The rows of a group lie close to one hidden flat surface of 11 dimensions, which passes through zero. Surfaces can cross.
(in the rows, 128 means zero)
Some rows, each with its group after it:
[110 116 169 185 172 120 158 138 134 157 144 117 116 148 167 112 100 117
 173 166 210 132]
k26
[ 87  92 136 212 147 110 128 124 121 141 130 140 116 168 146 129 159 106
 108 115 173 139]
k140
[125 136 133 137 101 131 149 104 129 149 136  98  95  89  72 146 158 124
  81 134 166 121]
k26
[134  97 101  62 104 158 151 145 151 146 141 100 121 150  67 118 133 155
 106 106 108 120]
k140
[139 114 133 118 102 175 178 123 142 176 146 107 129 125 126 108  84 100
 117 107  90  78]
k140
[ 93 134  45  92  83 108  30  96  46 119  87 145 127 138 102 147 148 148
 145  98 121 118]
k72
[121 106 107 103 149 116 140 141 148 141 150 193 146 184 144 113 117 135
  90 133  99 111]
k334
[170 119 126  49 106 140 183 136 158  93 146 116 105 113  82 110  95 162
  99 149 103 148]
k140
[132 113 117 128  99 134 208 179 179 172  89 113 136 128 139 111 175  73
 187 142  99 107]
k140
[138 135 107 129 121 133 138 105 107  95 101  94  94  82  72 108 126 102
 101 118 134 163]
k334
[117  90 111  95 107 136 132 119 136  78 125  98 122 170 110 120 115 147
  93 131 129 138]
k26
[106  65 163 180 131 133 111  93 143  95 130 120 112 137 202  64 128 116
 114  73  89  86]
k26
[126 164  70 100 122 121  84 121  68 135 100 131 131 113  73 154 119 125
 148 126 142 158]
k72
[144 169  98 111  45 168 180 144 115 189 139 156 136 115 107 163  93 116
 120 161  88  89]
k72
[107 114 100 157  68 137 161 135 128 182 111 138 115 123 124 128 177  92
 126 113 108  86]
k72
[133 116  83  97 164 124 122 149 117 110 111 135 132 150  79 108 124 124
 122 110 121 178]
k26
[117  82 109 124  76 143 169 114 135 122 159 139 104 171  98 139 125 144
  36 111 115 122]
k140
[169 137 103 106 184 130 173 151 110 145 123 108 140 108 121 113  95  93
 161  78 134 188]
k140
[136  99 115 120 152 107 150 140 148 136  71 141 119 135  65 102 132  71
 157 155  87 152]
k72
[157 117 134 159 105 171 155 114  88 154 124 129 108 101 114  94  32  87
 154  92  65 126]
k26
[113 109  78  84 144 130  81 151 122 134 119  89 175 175 128 162 189 142
 137  38 122 144]
k26
[115  85 186 154 110 127 148 123 173 109 139  73 123 155 178 140 155 145
 145 136 157 109]
k140
[145 196 130 151 142 106 130 151 116 122  95 130 147  83 135 168 151 101
 178 173 158 169]
k72
[144 111 127  90 129 108  83 128 122  70 129 108 121 125 106 149 164 186
 130  83 123 178]
k26
[112 127  96 150 100 140 142 124  96 150 127 114 144 171 101 187 108 105
  99 123 147 146]
k140
[135 162 133 173 155 124 120 107 101  95 111 143  75  60  62  84  98 107
  96 167 153 172]
k334
[ 88 143 118 123 151 131 102 151 166 100  87 120 124 134 117  69 157 123
 150 213 156 107]
k72
[102 125  81 122  77 136 112 126 105 168 110 190 121 142 126 100 112 118
 142 151  83  71]
k72
[143 126 125  92 115 164 133 133 111 156 169 111 147 158 117 163  76 162
 122  97 124 128]
k334
[124 108 113 141 171 106 137 114 104  91 168 169 125 166 168 115  91 144
  72  98 157 164]
k26
[108  91 128 107 213 115  70  78 127 131 156 139 142 157 137  93 115 133
  67  72 132  97]
k334
[135 113 130 213 108  87 175 124  88 126 126 156  95 107 169 146 151  99
 143  83 150 181]
k26
[119 147  76  92  75 119  67 103  76  91 134 131 169 165 146 218 143 162
  83  82 110 138]
k140
[139 138 135 121  90 119 112 149 148 135  95 116 121  90  99 147 195 133
 172 136 101 126]
k26
[145 114 160  69 113 125 169 163 190 160 163 163 124 164 109 135 111 183
 141 210 119  98]
k334
[ 99 140 121 151 127 142  99  90 117  99 133 121  98  94 127  78 135 126
  66 127 149  97]
k72
[116 172 160 189  94 128 118 151 139 129 102 153 114  98 124 140 152 125
 164 214 137 120]
k334
[132 110 136 136 100 143 146 113 134  95 155 156 125 138 184 100  92 136
  87 112  83 101]
k334
[130 116 154 115 115 130 121 121 142 103 156 117 128 141 157 138 128 169
 112 125 130 119]
k72
[114 114 147 122 105 134 125 131 162 114 146 144  99 144  75 121 135 169
  79 188 131 115]
k334
[121 153  90 121 191  75 104 100 115 127  78 171 131  95  95 104 159  62
 104 148 124 137]
k334
[134 142 120 154 119 136 129 120 105 188 151 183 117  90 129 114 126 118
 113  88  98  97]
k140
[126 107 111 121  88 100  92  81  93 108 120 175 104 118 126 124 122 139
  99 109  79 109]
k72
[141 111 180 135 148 113 117  98 141  86 151  96 108  94 171 110 140 157
 127  97 146 132]
k140
[129 108 108 134  79 140 145 160 119  59 154 147 139 183 196 142 116 173
 108  97 104 160]
k334
[ 96 143  97 107 163 143 121 155 161  93  92  97 120 136  75  74 147 120
 115 198 171 140]
k72
[144 115 103 138  63 116 172 146 109  81 106 169 141 166 189 148  89 113
 159 148  73 155]
k26
[142 149 133 111 136  86 130 140 133 144  95 117 148 107 148 163 177 114
 200 142 146 137]
k334

New rows, each followed by its group:
[135 144 109 151  72 122 160 136 110 121 153 198 125 137 148 163 128 140
  77 129  97 140]
k334
[140  74 147 101 180  91  89 112 140  84  95  89 143 159 114 138 139 124
 159  93 107 172]
k72
[117 101 159 140 126 142 128 121 153 132 130  86 135 136 167 118 139 124
 145 110 129  94]
k140
[140 114 129 132 148 145  92  78  75 188 109 119 127 105  80 114  59  78
 154  75  83 107]
k72
[120  99 164 167 128 133 145 125 147 157 157 133 104 129 141 109 135 138
 122 117 141 104]
k140
[116 139 162 123 136 175  89 116 146 114 130 112 131 131 119  85  63 138
 126 185 110  78]
k334
[119 148 101 154  89 120 143 121 121 148  77 123 106  80  81 128 176  69
 131 150 119 120]
k72
[144 202 143 142 114 146 158 170 143 164 109  84 152  90 123 181 152 108
 191 186 174 140]
k72
[145 124 143 108 145 123 167 162 173  73 157 106 153 165 166 160 153 160
  99 127 151 172]
k72
[132 112 121  61 127 145 118 113 134 154 133  58 132 138  66 149 127 142
 125 106 142 116]
k334
[106 110 117 169 112 105 142  98 129  77 120 163  90 134 104 112 136 108
  38 163 134 143]
k140
[159 152 134  96 121 150 102 153 126 156 134 160 163 121 144 138 101 146
 179 110  55 108]
k26
[129 133 103 187 108 121 176 123  89 157 144 189 121 142 132 155 103  90
  77 116 126 148]
k140
[ 84 100  83 153 132 121 110 159 136 115  89 104 127 172  92 132 209 114
 120 107 156 163]
k334
[124 131 131 110 143 124 117 122 107  92 132  80 134 156 127 158  88 155
 147 152 191 170]
k26
[146 109 171 129  94 137 145 115 142 161 132  85 118 110 106 161 134 126
 148 113 116 113]
k72
[102  84 110 135 125 109 132 136 144 125 124 160  93 149 111  85 163 142
 119 134 135 124]
k72
[ 98 117 110 174 139 131 128 136 133 123 127 172  89 139  53  99 146 123
  57 156 144 153]
k334
[110 132 136  97  88 189 112 133 143 178 128  88 152 148 128 123  89 133
 164 155 104  44]
k72
[153 100 186 171 113  96 175 127 148 177 126 145  68  78  79 127 154 121
 167 152 132 140]
k72
[135 145 165 136 161 132  97 120 114 143 150 156 118 111 145  99  70 157
 164 157 138 112]
k72
[151 169 143 129 189  88 100 105 105  93  99 137 128  66 152 102 108 101
 170 150 143 154]
k334
[109  79 146 129  71 135 161 177 181 148 129  84 136 179 168 158 206 160
 185 118 138 106]
k334
[131 140 118 129 133  93  88 126  94 124  96 106 138 116 121 181 168 131
 184 104 151 170]
k72
[162 103 105 105 131 145 204 148 130 150 155 135 158 150 194 116  97 100
 128  43  80 128]
k140
[146 179 104 122 136 131  80 132  90 128  88 151 174 103 154 141 107  91
 180 111  66 126]
k26
[137 108 172  99 153 150 136 139 190 128  92  58 144 139  89 114 116 102
 171 175 106 115]
k72
[101  73 151 161 148 141 148 148 164 163 134 101 127 171 162  93 144 120
 163 108 148 102]
k26
[128  89 158 150 155 127 126 159 132 106 159  88 125 162 184 128 140 181
 180  74 180 172]
k334
[157 172 137 194 105 142 144 139  67 134 141 123 135  84 193 163  92 116
 185  79 140 166]
k334
[139 127 197 205 145 123 147  97 120 144 172 159  95  92 173 112  88 128
 112 129 148 113]
k140
[112 170 111 130 114 133  90  73  88 108  96  68 143  99 118 162 122  90
 102 137 160 117]
k26
[133 173 102 104 123  98 112  86  90  55 124 132 119 108 100 162 106 137
  59 176 169 172]
k26
[138 156 132 120 176 120 115 169 155 176 136 188 143 110 124 105 157 134
 156 134 103 116]
k26
[149  96 133 158 158 104 149 159 117  95 109 164  97 129 121  81  99 124
 186 117 111 203]
k26
[136 108 157 141  93 108 158  89 149 117 116 100  91  69 141 109 174 107
 115 113 122 100]
k334
[113  73 148 152  81 112 104  84 126 151  98  79 103 108 112 146 196 105
 146  67 104  93]
k72
[ 95  76 152 124 127 167  94 126 162 106 158  80 108 178  95 106 129 185
  86 123 149 110]
k334
[126 171 133 139 142 134  64  84  84 106 116  81 151  85 154 155 126 114
 126  93 143 124]
k72
[127 157 129 158 141  58 117 121 118  64 106 154 103  90 135 150 193 136
 120 171 185 189]
k26
[117 135  85  88 123 140  95 120 133 126 119 144 163 140 133 122 150 114
  82  90  68  88]
k26
[148 148 116 108 138 106 160 145 146  76  74 134 122  97 142  79 117  91
 180 191 109 154]
k334
[148 119 134 109 121 122 177 143 152  98 167 170 119 148 134 127 106 164
  78 149 118 151]
k72
[107 185  83 125 144 155 110 147 111 128 120 165 165 141 171  99  90 107
 127 166 124 102]
k72
[115 136 134 189 102 118 161 137 125 159 116 160 148 135 217 141 139  80
 164 135 115  96]
k26
[148 145 143 112 152  94 151 130 146 126 111 163 127  98 151 105 123 109
 165 176 119 122]
k334
[109 124 124 121 175  73  89 129 152  58  90 132 104 124  90 103 194 141
 120 179 168 175]
k334
[106 116  94 159 110 144 163 158 143 109  93 132  85 129  50  82 149 100
  96 168 131 162]
k334
[123  92 139 111 171 127  83 137 150  85 100  92 111 133  91  77 141 145
 159 120 123 153]
k26
[120  68 141 124  99 154 149 110 130  73 131  92 113 181 148  96  52 138
 120 142 118 123]
k26
